The same things were measured in two ways. Each way mixes the same 8 hidden numbers, adds some noise and spreads widely along 5 directions of its own, which tell nothing about the thing.
(in the rows, 128 means zero)
Some things both ways: the first way, then the second way.
[109 117  97 140 150 121  53 187 166 168  97 128  60 161 121 101]
[153 123 107 149 155  60 114 134 129  95 136 111 157  74  78 141 113 105
 157 169]

[ 93 107 135 169  66 146 149 171 100 125 136  92 160  93 140 141]
[130 114 109 138 145 137 120 109  92 145 140 100 133 120 125 142 140 165
 119  87]

[150 112 183 134 126 120 174 112 140 115 104 109 110 162  96 122]
[133 120 175 104 112 156 134 171 171 152 120 117  99 123 159 186 139 154
  96 114]

[153  90 148 123 136 163 135 111 137 121 137 157 142 151 128 125]
[189 122 119 144 163  96 157 140 130 149 199 101 153 121 145 147 145 145
 138 171]

[106 151 105 166 105 136 109 164  79 101 101 142 200  81 184 129]
[134 112  86 184 140  98  86  85 107  95 203  79 138 102 103  99 123 121
 130 145]

[135 150 114 117 121 138 126 115  82  82 112 183 195 143 200  97]
[114 161 129  97 128  93 122 104 142 124 163 109  76 117 139 146 110 104
 106 130]

[149 132 114 131 131  91 106 129  96 136 130 150 161 109 126  93]
[152 118  91 165 105 120  87  73  89 122 186  97  99  46  65 131 136 168
 155 187]

[163 123 149 168 131 143 138  94 159 111 142 113 120 162 124 116]
[129 140  88 161 143 172 114  99  92 134 168 105 123 145 130 101 142 120
 128  86]

[147  91 145 162 146 117  73 143 131 160 149 133 109 137  88 133]
[132 118 146 189 124 170 118 164 134 135 122 128 145 137 127 159 134 136
 172 140]

[211 142 161 161 150 107  69 152 140 143 101 165 141  81  87 110]
[172  96 100 141 130 142 162 117  72 161 143 151 143  84 148 186 154 161
 143 147]

[121 151 114 134 145 123 145 118 119 131 100 130 137 156 182 106]
[115 157 111  80 153 102 132  89  92 137 145 145 108 121 147 168 130 122
  83  62]

[125 122 111 103 142 128 126  76 136 111 175 131 108 178 125 112]
[173 148 121 105 147 163 160 146 148 131 158 134 123 138 174 141 158  90
 142 137]

[148 130 150 132 129 113 167 146 195 117  62  99  69 176 101  89]
[113 106 137  96 112 176 115 163 139 125  50 143 124  85 101 158 117 149
 130 105]

[126 118 185 163  65 159 162 203 148 119  68  90 104 103 100 139]
[107 121 116 152 136 136  73 104 125 125 116  69 115  82  46  85 144 164
 139 117]

[ 92 141 115 110 113 146 223  94 100 119 102  99 150 144 174 114]
[115 111 159  89 128 126 136 135 138 137  84 137  98 106 170 209 143 140
 147 126]

[128  74 111 132 152  98 106 127 115 144 182 149 193 119 113 124]
[ 78 118 178 106 123 170  98 153 153 146  91 146 118 134 159 147 126 169
 116 100]

[156 150 137 145 154 118 140 138 138 121  58 139 138 133 138 114]
[153  79 148 140 114 119 121 161 145 116 133 120 144  90 142 203 127 141
 136 159]

[213 100 168 159 146 154  97 158 190 169 125 156 143 122 110 120]
[ 94 120 128 140 134 127 129 129 115 140 113 172 141 126 164 125 103 127
 164 156]

[121 128 126 112 103 139 112 168 182 109 148 109 105 121 103 131]
[149 107 132 127 128 192 139 190 172 113  75 163 157 104 154 109 135  77
 186 178]

[131 110 134 161 129 164 157 127 191 154 148  67  87 148 115 148]
[109 132  87 159 167 148  86  84 111  99 172 106 154 138 135  49 151  91
 160 119]

[134 108 172 136  69 182 145 216 165 117 106 122 153 110 137 156]
[148 113 125 151 128 137 101 164 141 113 143 132 166  82  99 135 110 139
 125 148]

[207 147 165 137 132 162 123 144 240 116 137 120 117 109  95 140]
[138  86 115 123 124 159 119 132 137 103 110 164 146  76 167 106 123  88
 162 196]

[ 81  82 138 135  34 204 115 216 121 137 150 117 129 121 151 145]
[128 163 119  74 171  91 130 119 131 134 127  96 119 121  99 136 135 133
 107  78]

[126 105 113 114  89 161 113 182 126 140 151 144 174  97 140 131]
[152 114 127  76 143 158 156 153 104 148  90 176 151  89 143 208 146 157
 140 105]

[235 134 208 119  95 192 148 124 168 102 127 165 138 142 124 136]
[133 163 126  96 120 190 144 123 130 146 132 156  87 122 143 136 151 113
 137 123]

Other things, the second way, with their names:
K_988: [134 106 134 152 146 121 139 153 118 137 134 158 173 117 171 155 118 132
 149 151]
K_33: [ 91 182 130  75 142 130 128 104 149 145 110 112  66 135 109  97 128 121
 126 110]
K_271: [168 129  94  76 157  97 142  79  77 138 188 134 133  84 168 169 161 133
  90 104]
K_170: [179 103 117 103 117 142 162 130 123 146 163 152 125  79 190 151 136 119
 102 171]
K_302: [160 142 106 134 140 128 119 118 143 109 182  96 120 110 124 111 141  98
 139 158]
K_590: [100 149 132 111 122 197  93 108 127 135  86 112  81 107  85 117 161 143
 149  85]
K_298: [130 131 125 123 108 191 104 119 134 118 124 142 101  96 127 136 152 118
 161 139]
K_582: [126 136 139 130 138 103 150 103 105 180 142 104  90 140 151 166 140 171
 126 116]
K_486: [174 130 100 177 134 141 113 131 105 107 178 143 159  76 104 146 143 102
 147 155]
K_53: [112 115 115  88 123 206 144 139 117 144  48 142 103 125 146 154 134 132
 165  87]
K_463: [137  86 114 150 133 181 138 136  81 142  74 165 155  94 140 181 153 146
 182 117]
K_338: [133 137 144  82 153 132 151 142 147 160 122 118 112 135 157 134 148 145
 130 123]
K_177: [111 129 129 135 105 108 116 115 135 123 129 124  86 102 133 148 103 109
 126 157]
K_316: [131 113  90 138 124 165  97 106  92  98 153 112 132 115 128 146 130 125
 116  89]
K_673: [181 134 137 124 114 169 154 167 124 155 114 110 106 103  90 233 150 169
 118  94]
K_795: [ 96 139 171 138 116 113 102 150 167 137 132 111  99 132 124 164 106 146
 106 125]
K_225: [150  95 124 150 121 112 105 121 157  93 155  91 117  82 136 130 134  89
 153 191]
K_270: [178  97 120 164 123 133 154 171 120 124 161 170 175 104 172 181 108 114
 164 200]
K_503: [ 75 164 131 119 143 157  84  98 149 125  88 116  86 114  88  62 152 111
 159 112]
K_727: [156 103 107 155 123 111 148 124 104 152 133 117 121  83 118 151 124 157
 153 174]
K_416: [ 91 145 160  56 152 123 158 156 134 165  97 151 115 176 203 195 109 147
  77  36]
K_313: [130 102 105 179 126 165  96 149 122 112 122 135 169  84  86  78 115 132
 137 146]
K_293: [130  92 172  95 113 148 141 185 167 140  61 165 127  83 154 201 120 146
 149 163]
K_718: [134 129 138 102 120 142 145 136 133 154  96 144 105  95 125 155 136 158
 165 160]
K_709: [140 117 121 160 124 179 106 147 129 123 145 148 154  96 130  90 132 130
 135 158]
K_417: [129 142 114  61 162 133 158 101  91 163  75 132 107  99 128 170 171 145
 129  66]
K_68: [ 99 129 145 111 114 182  86 133 140 134  98 123 113  98  85 133 137 177
 131 107]
K_148: [153 152 126  67 133 104 156 106 116 153 144 141  86  78 150 169 144 125
  73 112]
K_817: [162 112  99 165 139 140 121 139 122 106 177  79 150 130 119 139 129 118
 142 125]
K_238: [141 159 109  75 195 177 183 134 117 167 127 162 156 188 222  95 172  95
 149  84]
K_623: [165 102 129 182 150 160 164 172 117 148 130 152 183 138 170 147 139 119
 181 161]
K_513: [ 99 120 100 119 140 131 116 107 106 124 118 139 127 117 139 117 108 124
 144 119]
K_418: [149  70 105 202 118 170 117 165 121 114  98 110 162 107  97 133 120 138
 220 187]
K_674: [148  91  94 178 127 147 100 103  86 121 192 114 152  95 133 128 132 152
 136 156]

Some of these things the first way, each followed by its name:
[101 148 119 138 131  82 104 175 130  82  89 137 165  98 134 109] : K_313
[145 145 128 143 141 124 191  96 133 101 104 119 183 125 157 113] : K_674
[142 114 130  85 131 143 187  73 135  97 140 153 164 168 147  87] : K_718
[175 139 158 123 133 120  77 137 148 120 144 160 119 128 112 113] : K_148
[198 119 195 168 131 124 139 132  94 146  52 158 136 123 104  99] : K_582
[161  89 160 122  94 180 111 120 156 113 179 160 130 172 129 106] : K_33
[ 95 102 128 125 103 131 140  94 113 103 158 104  86 196 123 105] : K_673
[172 145 165 170 115 148 141 168 164 154  84  98 103 101 105 137] : K_463
[172 133 161 162 109 129  92 164 140 132 115 141 132 119 134 118] : K_177
[169 133 149 134 105 206 151 129 168 127 164 134 170 106 163 157] : K_271
[166  82 155 131 104 191 129 131 175 141 193 125 126 125  94 153] : K_238
[158 129 140 181  95 167  80 184 126 116  92 147 143 110 131 131] : K_817
[132 110 140 131  97 163 136 109 145  96 185 120 136 139 123 137] : K_590
[168 154 156 131 134 143 162 132 167 135  46 120  76 146 106  96] : K_417
[137  83 141 126 114 113  99 177 166 168 155 111  98 124  71 124] : K_293
[155 116 137 156  90 190 138 151 169 117 156 126 172 120 169 133] : K_513
[204 172 166 112 165 128 166  60 192  56 117 157 159 146 137 102] : K_170
